The rows of each matrix lie in a flat space through zero, up to rounding. After each matrix: how many dimensions does the smallest such space have?

[[ 15  17   0  -3 -16  -7   4 -10  14  -1  -6 -10  -4   1  17 -17 -14 -20
  -13]
 [ 17   9   1  22 -30  33 -12  -2  -1 -39  -8  10  15  20  -2 -17  -6  -5
   11]
 [  0   1  39  -8  -2  -7  13   2 -10 -17 -10  -9  16   3  -9 -23 -23   2
    5]
 [ -3  22  -8   9  16 -24  10  -7  -3  11  -3   1   9  -7   0  10  -9   9
    8]
 [-16 -30  -2  16   3  17   8 -15   1   8  28  31  -8  -8   4  -8  -2   1
    6]
 [ -7  33  -7 -24  17 -28  -2  13  -7  17   4   7   1 -10  27   6  18  -6
   -1]
 [  4 -12  13  10   8  -2  34  13  14   4  16   4   2  -9  15  19   3  -9
  -13]
 [-10  -2   2  -7 -15  13  13 -20 -17 -15   4  17   4 -17  -1 -19  15   5
   28]
 [ 14  -1 -10  -3   1  -7  14 -17  68   7 -10   7   5  -1  -3  -1   4 -12
  -15]
 [ -1 -39 -17  11   8  17   4 -15   7  -7  12  -1 -11  39 -15   7 -15 -20
   15]
 [ -6  -8 -10  -3  28   4  16   4 -10  12  40  12  13 -14  21   5  29  14
    2]
 [-10  10  -9   1  31   7   4  17   7  -1  12  23  18  19 -38   3   4   3
  -29]
 [ -4  15  16   9  -8   1   2   4   5 -11  13  18  22  22  10 -23  -9  14
  -12]
 [  1  20   3  -7  -8 -10  -9 -17  -1  39 -14  19  22  18  15  15  23 -18
    1]
 [ 17  -2  -9   0   4  27  15  -1  -3 -15  21 -38  10  15 -12 -27  -4 -12
   -2]
 [-17 -17 -23  10  -8   6  19 -19  -1   7   5   3 -23  15 -27  11  -7 -17
    0]
 [-14  -6 -23  -9  -2  18   3  15   4 -15  29   4  -9  23  -4  -7  23  23
   -7]
 [-20  -5   2   9   1  -6  -9   5 -12 -20  14   3  14 -18 -12 -17  23  -8
  -19]
 [-13  11   5   8   6  -1 -13  28 -15  15   2 -29 -12   1  -2   0  -7 -19
   19]]

16

[[  2   5   1 -17  -3   5 -20   5   1  11  14   9 -21  18   6  -6  -4   7
    6]
 [  5   2  -4  11 -23 -10   3 -18  -1  -5 -23  -9  -6  -4  10 -14  -3   4
   -5]
 [  1  -4  -2 -50   4  10 -11  16 -13  30  24   4 -28  -3 -11 -15  21  21
    5]
 [-17  11 -50 -32  12  21 -19   2   9 -14   7   6 -11   1 -24  39   6  -2
   -5]
 [ -3 -23   4  12 -36  -2  -9 -17 -15  22 -28  -7 -12   2   0 -24  13  20
  -10]
 [  5 -10  10  21  -2   1 -24  31  15   1   0   0   8  -1  29   3  -8   2
    7]
 [-20   3 -11 -19  -9 -24   5  -9   9 -51  19   4 -13  25 -27   5 -15  -6
    0]
 [  5 -18  16   2 -17  31  -9   8 -12  39  -4  14  -9  -9   4  -1  23  20
   16]
 [  1  -1 -13   9 -15  15   9 -12  -7  12 -19  -6   0 -13 -11   3   9   7
   -3]
 [ 11  -5  30 -14  22   1 -51  39  12  -9  27  10 -23  21  46  -6   9 -10
    2]
 [ 14 -23  24   7 -28   0  19  -4 -19  27 -33  -5   6 -45  22 -23  30  22
   11]
 [  9  -9   4   6  -7   0   4  14  -6  10  -5 -13   5  -6  11 -11   1   0
  -11]
 [-21  -6 -28 -11 -12   8 -13  -9   0 -23   6   5 -14  31 -29  20  -5  -7
  -18]
 [ 18  -4  -3   1   2  -1  25  -9 -13  21 -45  -6  31 -69  35   5  24   6
    4]
 [  6  10 -11 -24   0  29 -27   4 -11  46  22  11 -29  35  -5  -6  -6   7
   -7]
 [ -6 -14 -15  39 -24   3   5  -1   3  -6 -23 -11  20   5  -6  12 -16  -4
  -15]
 [ -4  -3  21   6  13  -8 -15  23   9   9  30   1  -5  24  -6 -16 -14   5
    8]
 [  7   4  21  -2  20   2  -6  20   7 -10  22   0  -7   6   7  -4   5 -10
    6]
 [  6  -5   5  -5 -10   7   0  16  -3   2  11 -11 -18   4  -7 -15   8   6
   -2]]

11

[[  2  12   8  -2  -3 -21   8   1  -3  -1 -12 -13 -17  26  -2  13 -10   5
    2]
 [ 12 -23   6  -6  15   0  -7   3   3  13  23  26  -3 -18  -5   0  28  -4
    3]
 [  8   6 -11   2  -1 -15  10   8  -7  12  14  -6  -8  -1 -11  -8  -4  12
   27]
 [ -2  -6   2  -4  -9  22  -4  -8   4  -4  -9  -3  16  -5  20  -1  12  -9
  -10]
 [ -3  15  -1  -9   3   6  -8   2  -2   8 -13  -9 -10   1   6   9  20  -4
   14]
 [-21   0 -15  22   6 -39  -6  -2 -13 -17   1 -12 -20  20  -7   1 -54  20
  -34]
 [  8  -7  10  -4  -8  -6   7  -3   2   1 -10  -6  -6  16  19  10   8  -1
  -10]
 [  1   3   8  -8   2  -2  -3  -6  -5   0 -11  -8  -2  13   9  14   7  -5
   -5]
 [ -3   3  -7   4  -2 -13   2  -5 -14  -2   6 -15   2  10  -3  -1 -20   8
    3]
 [ -1  13  12  -4   8 -17   1   0  -2  -5 -12  -3 -14  22 -12  17 -11  -2
   -4]
 [-12  23  14  -9 -13   1 -10 -11   6 -12 -30 -26 -12  29  15  22   2  -3
    0]
 [-13  26  -6  -3  -9 -12  -6  -8 -15  -3 -26 -40 -14  29  16  16 -10   6
    4]
 [-17  -3  -8  16 -10 -20  -6  -2   2 -14 -12 -14 -18  17  19   2 -28  15
  -33]
 [ 26 -18  -1  -5   1  20  16  13  10  22  29  29  17 -36 -11 -23  32  -4
   32]
 [ -2  -5 -11  20   6  -7  19   9  -3 -12  15  16  19 -11 -32 -24 -49   5
  -14]
 [ 13   0  -8  -1   9   1  10  14  -1  17  22  16   2 -23 -24 -16  11   2
   33]
 [-10  28  -4  12  20 -54   8   7 -20 -11   2 -10 -28  32 -49  11 -61  16
    2]
 [  5  -4  12  -9  -4  20  -1  -5   8  -2  -3   6  15  -4   5   2  16 -12
    1]
 [  2   3  27 -10  14 -34 -10  -5   3  -4   0   4 -33  32 -14  33   2   1
   -3]]

8

[[  7   2   5 -16  -2   4  24  42   8  31  -9  -2 -21  12  -2 -39   3  25
    4]
 [  2 -11 -12   1   0  -5 -33  -5  23 -18  13  31  28   4   0  33  -1 -44
  -38]
 [  5 -12  16 -12   8  26 -18 -11  -7  -7  26 -52 -13  -2  -6 -20  -9  -2
  -29]
 [-16   1 -12  79   7  16 -17 -33  31   7  33   7   9  -5 -23   7 -36  -7
  -18]
 [ -2   0   8   7  -3   8 -17 -17  23   1 -38 -21  13 -26  20   0  -5  -4
   49]
 [  4  -5  26  16   8 -27  25 -26 -30  40   9  -3   3  11 -23   8 -19  24
  -32]
 [ 24 -33 -18 -17 -17  25 -20  41  13 -21  -1   9  -4  -6  -4 -25   4  -2
   28]
 [ 42  -5 -11 -33 -17 -26  41  19  -6  -4  -8 -17  -4  -1  24 -36  14   8
   28]
 [  8  23  -7  31  23 -30  13  -6  15  14 -11 -10   6  14  -6  15 -13  11
  -11]
 [ 31 -18  -7   7   1  40 -21  -4  14 -21  -4 -31 -34 -20  -6 -25   9  18
   15]
 [ -9  13  26  33 -38   9  -1  -8 -11  -4  40  -6  39  -2   9 -16  -7  -2
    7]
 [ -2  31 -52   7 -21  -3   9 -17 -10 -31  -6 -57 -10   2   5 -27  -7   7
   -2]
 [-21  28 -13   9  13   3  -4  -4   6 -34  39 -10  45 -32  30  16  26 -24
   17]
 [ 12   4  -2  -5 -26  11  -6  -1  14 -20  -2   2 -32  -2 -11  -8 -21 -11
   35]
 [ -2   0  -6 -23  20 -23  -4  24  -6  -6   9   5  30 -11 -11  29  -5 -11
   16]
 [-39  33 -20   7   0   8 -25 -36  15 -25 -16 -27  16  -8  29  17   5 -32
  -12]
 [  3  -1  -9 -36  -5 -19   4  14 -13   9  -7  -7  26 -21  -5   5   5   1
    5]
 [ 25 -44  -2  -7  -4  24  -2   8  11  18  -2   7 -24 -11 -11 -32   1  13
   -5]
 [  4 -38 -29 -18  49 -32  28  28 -11  15   7  -2  17  35  16 -12   5  -5
  -39]]

14

[[-10  -9   5  -5   0  11   4  -3  -4  -4  13   9 -20  -6  -7  12   0   3
   19]
 [ -9 -11   0  -2  -5 -28  -9 -23 -15   4 -27 -14  19   7  -5  -7  -1 -12
   59]
 [  5   0  -5 -11 -12  24  13   6   3  16  10  -2   1 -20   7  -5  15   2
   -4]
 [ -5  -2 -11  -4   2   0  10  -4   4  -2  -8   4 -20   3 -12  -4   8   4
   -2]
 [  0  -5 -12   2   5  20 -21  -7  -3  -5  13  -2   9 -11   2   5  10  -4
  -25]
 [ 11 -28  24   0  20 -40  10  -2  -2  15 -15   4   7  20  -8 -13   5 -17
    4]
 [  4  -9  13  10 -21  10 -13  -2 -10 -20   5   1  -7  -2   3   3  -5  19
  -21]
 [ -3 -23   6  -4  -7  -2  -2 -20  -3 -13   0  -9  12 -18  -6  -6  10   7
   -5]
 [ -4 -15   3   4  -3  -2 -10  -3  -7  15 -20  -5   8  -6   7  -6   6 -17
    3]
 [ -4   4  16  -2  -5  15 -20 -13  15 -33  -4   0 -10 -11  -2 -19 -29   1
  -12]
 [ 13 -27  10  -8  13 -15   5   0 -20  -4  -3  15   8  11  12  -9   2 -18
   25]
 [  9 -14  -2   4  -2   4   1  -9  -5   0  15  -4  13  -2  -4  -2  14  15
  -16]
 [-20  19   1 -20   9   7  -7  12   8 -10   8  13 -39  -6  -7  30  -4 -25
   11]
 [ -6   7 -20   3 -11  20  -2 -18  -6 -11  11  -2  -6   2 -11  -5  -7  25
   31]
 [ -7  -5   7 -12   2  -8   3  -6   7  -2  12  -4  -7 -11 -16  15  17  -1
  -12]
 [ 12  -7  -5  -4   5 -13   3  -6  -6 -19  -9  -2  30  -5  15 -16  -1  -3
   -3]
 [  0  -1  15   8  10   5  -5  10   6 -29   2  14  -4  -7  17  -1 -31  -2
  -21]
 [  3 -12   2   4  -4 -17  19   7 -17   1 -18  15 -25  25  -1  -3  -2   4
   31]
 [ 19  59  -4  -2 -25   4 -21  -5   3 -12  25 -16  11  31 -12  -3 -21  31
   25]]

12

[[ 46  34  19  17  20   5  12  11 -17 -33 -38 -25  20  -8  10 -19   7  14
   -2]
 [ 34   2   1  32  12  14 -23  14   1  13  15  12  21  13 -11  -5  19  25
   43]
 [ 19   1  90  -7  32 -30  -6 -32 -29 -10 -26  -6  14 -21 -51 -10  -5  16
  -10]
 [ 17  32  -7  29  -7   1  40  -4  -2  -4  -3 -19  26  22  -8  -3   3  20
  -13]
 [ 20  12  32  -7  12  -9   1  -5  -9  -4 -13  -4   7 -18  -8  -5  -4  10
    0]
 [  5  14 -30   1  -9   6   7  15  10  -7  -7   1   5   8  11   3   8  11
   -7]
 [ 12 -23  -6  40   1   7   8 -20   1  36  29  -5  20   8  -2  -8  10   2
   26]
 [ 11  14 -32  -4  -5  15 -20  35  14  -6   2  17  -2   8  13   7  10  14
   19]
 [-17   1 -29  -2  -9  10   1  14   3 -16  -3  -3 -15  12  20   1  -1 -16
   -9]
 [-33  13 -10  -4  -4  -7  36  -6 -16 -60 -50 -34 -12  24   5  -7  -3 -23
  -70]
 [-38  15 -26  -3 -13  -7  29   2  -3 -50 -35 -16  -7  42 -12   4   5  -4
  -63]
 [-25  12  -6 -19  -4   1  -5  17  -3 -34 -16   2 -22  15   1   6  -6 -12
  -22]
 [ 20  21  14  26   7   5  20  -2 -15 -12  -7 -22  12   8   3 -12  -2   1
    1]
 [ -8  13 -21  22 -18   8   8   8  12  24  42  15   8  36 -18  14   0  16
   19]
 [ 10 -11 -51  -8  -8  11  -2  13  20   5 -12   1   3 -18  40  -1  15   1
   -1]
 [-19  -5 -10  -3  -5   3  -8   7   1  -7   4   6 -12  14  -1   4  -1  -9
   -3]
 [  7  19  -5   3  -4   8  10  10  -1  -3   5  -6  -2   0  15  -1  -8  -4
    6]
 [ 14  25  16  20  10  11   2  14 -16 -23  -4 -12   1  16   1  -9  -4  -2
   11]
 [ -2  43 -10 -13   0  -7  26  19  -9 -70 -63 -22   1  19  -1  -3   6  11
  -61]]

7

[[ -4  26   1 -19   1  26  11 -19  42  -7  43  -9 -41  10  49   4  -7  19
   32]
 [ 26  38 -27  21   7  -2  25 -20  31  -6  -5 -24 -23 -24  -9 -27   2 -28
   12]
 [  1 -27  18  -8  -2 -17 -27   8 -18  22  -3  20  21 -44 -39 -21  23 -14
  -39]
 [-19  21  -8   9  29  30 -19 -22  56 -26  45 -19  -8  16   0  -3 -34  28
   21]
 [  1   7  -2  29   2  -5   4  15 -12  -6 -22  -8  17  17 -17  10 -14  -1
   10]
 [ 26  -2 -17  30  -5 -20   6   9 -26  19 -29  -5   6 -27 -18 -15  11 -37
  -12]
 [ 11  25 -27 -19   4   6  33 -33  36 -24   8 -15 -32  -3  21 -14   8 -11
    2]
 [-19 -20   8 -22  15   9 -33 -13  16  -1  25  10  10 -11 -17 -10  -2  17
  -16]
 [ 42  31 -18  56 -12 -26  36  16 -15   6 -38 -20  -2 -28 -19 -18  11 -53
   -6]
 [ -7  -6  22 -26  -6  19 -24  -1   6  38  37  14 -29 -15  34   0   4  19
   29]
 [ 43  -5  -3  45 -22 -29   8  25 -38  37 -14   0  -3 -58  -1 -23  30 -61
  -36]
 [ -9 -24  20 -19  -8  -5 -15  10 -20  14   0  19  11  -6  -3   5  12   7
  -14]
 [-41 -23  21  -8  17   6 -32  10  -2 -29  -3  11  49  42 -40  23 -26  43
  -10]
 [ 10 -24 -44  16  17 -27  -3 -11 -28 -15 -58  -6  42  -8 -65 -19   2 -30
  -41]
 [ 49  -9 -39   0 -17 -18  21 -17 -19  34  -1  -3 -40 -65  38 -36  43 -65
  -36]
 [  4 -27 -21  -3  10 -15 -14 -10 -18   0 -23   5  23 -19 -36 -17   9 -18
  -36]
 [ -7   2  23 -34 -14  11   8  -2  11   4  30  12 -26   2  43   9  13  15
    7]
 [ 19 -28 -14  28  -1 -37 -11  17 -53  19 -61   7  43 -30 -65 -18  15 -39
  -38]
 [ 32  12 -39  21  10 -12   2 -16  -6  29 -36 -14 -10 -41 -36 -36   7 -38
   15]]

7

[[ -1  -8   3  -9  11   0  20  -5  11  -6   4   9  17 -12 -13   6  -8 -24
   29]
 [ -8 -18   8 -17   6   1  31  -2  -2  -9  -1  23  28 -15  -8  17 -11 -28
   45]
 [  3   8  -3   7  -4   0 -14   2  -2   4  -1  -9 -12   7   5  -7   5  14
  -20]
 [ -9 -17   7 -15   1   1  26   0  -7  -8  -3  22  23 -11  -3  17  -9 -20
   37]
 [ 11   6  -4   1  27  -1  10 -12  38  -3  16 -12   6 -12 -26 -12  -5 -28
   14]
 [  0   1   0   1  -1   0  -3   0  -1   1   0  -1  -2   1   1  -1   1   3
   -4]
 [ 20  31 -14  26  10  -3 -39  -6  29  11  13 -43 -37  13  -6 -34  13  22
  -56]
 [ -5  -2   2   0 -12   0  -6   6 -18   2  -7   5  -4   6  12   5   3  14
   -8]
 [ 11  -2  -2  -7  38  -1  29 -18  49  -9  21  -4  23 -23 -39  -7 -12 -51
   42]
 [ -6  -9   4  -8  -3   1  11   2  -9  -3  -4  13  11  -4   2  10  -4  -6
   16]
 [  4  -1  -1  -3  16   0  13  -7  21  -4   9  -1  10 -10 -17  -3  -5 -22
   18]
 [  9  23  -9  22 -12  -1 -43   5  -4  13  -1 -29 -38  21  15 -21  16  41
  -62]
 [ 17  28 -12  23   6  -2 -37  -4  23  11  10 -38 -34  13  -3 -30  13  22
  -53]
 [-12 -15   7 -11 -12   1  13   6 -23  -4 -10  21  13  -2  10  18  -4  -1
   19]
 [-13  -8   5  -3 -26   1  -6  12 -39   2 -17  15  -3  10  26  15   4  25
   -9]
 [  6  17  -7  17 -12  -1 -34   5  -7  10  -3 -21 -30  18  15 -15  13  35
  -49]
 [ -8 -11   5  -9  -5   1  13   3 -12  -4  -5  16  13  -4   4  13  -4  -6
   19]
 [-24 -28  14 -20 -28   3  22  14 -51  -6 -22  41  22  -1  25  35  -6   5
   32]
 [ 29  45 -20  37  14  -4 -56  -8  42  16  18 -62 -53  19  -9 -49  19  32
  -81]]

2

[[ 36  17 -29  11 -11 -18 -14  65  19  48 -36 -25  -9  -2 -35  23  35 -37
  -11]
 [ 17  65  36  16 -74  -3   2  44   1  14 -39 -74   5  22 -36  31 -45  69
    6]
 [-29  36  42  -3 -65  33  29  -3  -4 -27   8 -24  18  38  17 -21 -47  43
   17]
 [ 11  16  -3   3  14  -9  -7  20   0  18 -16  -5 -10   1 -15  24  11  -1
  -20]
 [-11 -74 -65  14  61  17 -37 -45 -35 -24  33  61 -18 -36  48   9  50 -60
   45]
 [-18  -3  33  -9  17 -25 -12 -58 -24 -10  20  25 -10 -21  12  -5 -15  45
  -16]
 [-14   2  29  -7 -37 -12  -1 -36 -25 -13  16   1   2  -1  22 -19 -27  41
    8]
 [ 65  44  -3  20 -45 -58 -36  56 -18  37 -60 -60 -28  -7 -60  56  -9  41
   -7]
 [ 19   1  -4   0 -35 -24 -25 -18 -83 -25  -2   6 -29  15  34  25 -16  35
   12]
 [ 48  14 -27  18 -24 -10 -13  37 -25 -39 -37 -30 -26  21 -38  33 -24  11
   31]
 [-36 -39   8 -16  33  20  16 -60  -2 -37  43  44  12  -6  39 -38  -7  -7
    7]
 [-25 -74 -24  -5  61  25   1 -60   6 -30  44  44  17 -31  40 -25  13 -31
   26]
 [ -9   5  18 -10 -18 -10   2 -28 -29 -26  12  17 -10  12  16 -16 -19  23
   -1]
 [ -2  22  38   1 -36 -21  -1  -7  15  21  -6 -31  12 -14 -19  -8 -25  48
   -5]
 [-35 -36  17 -15  48  12  22 -60  34 -38  39  40  16 -19   3 -51 -13  -6
    2]
 [ 23  31 -21  24   9  -5 -19  56  25  33 -38 -25 -16  -8 -51  41  26 -18
   -4]
 [ 35 -45 -47  11  50 -15 -27  -9 -16 -24  -7  13 -19 -25 -13  26  13 -21
   22]
 [-37  69  43  -1 -60  45  41  41  35  11  -7 -31  23  48  -6 -18 -21  14
   -9]
 [-11   6  17 -20  45 -16   8  -7  12  31   7  26  -1  -5   2  -4  22  -9
  -59]]

8
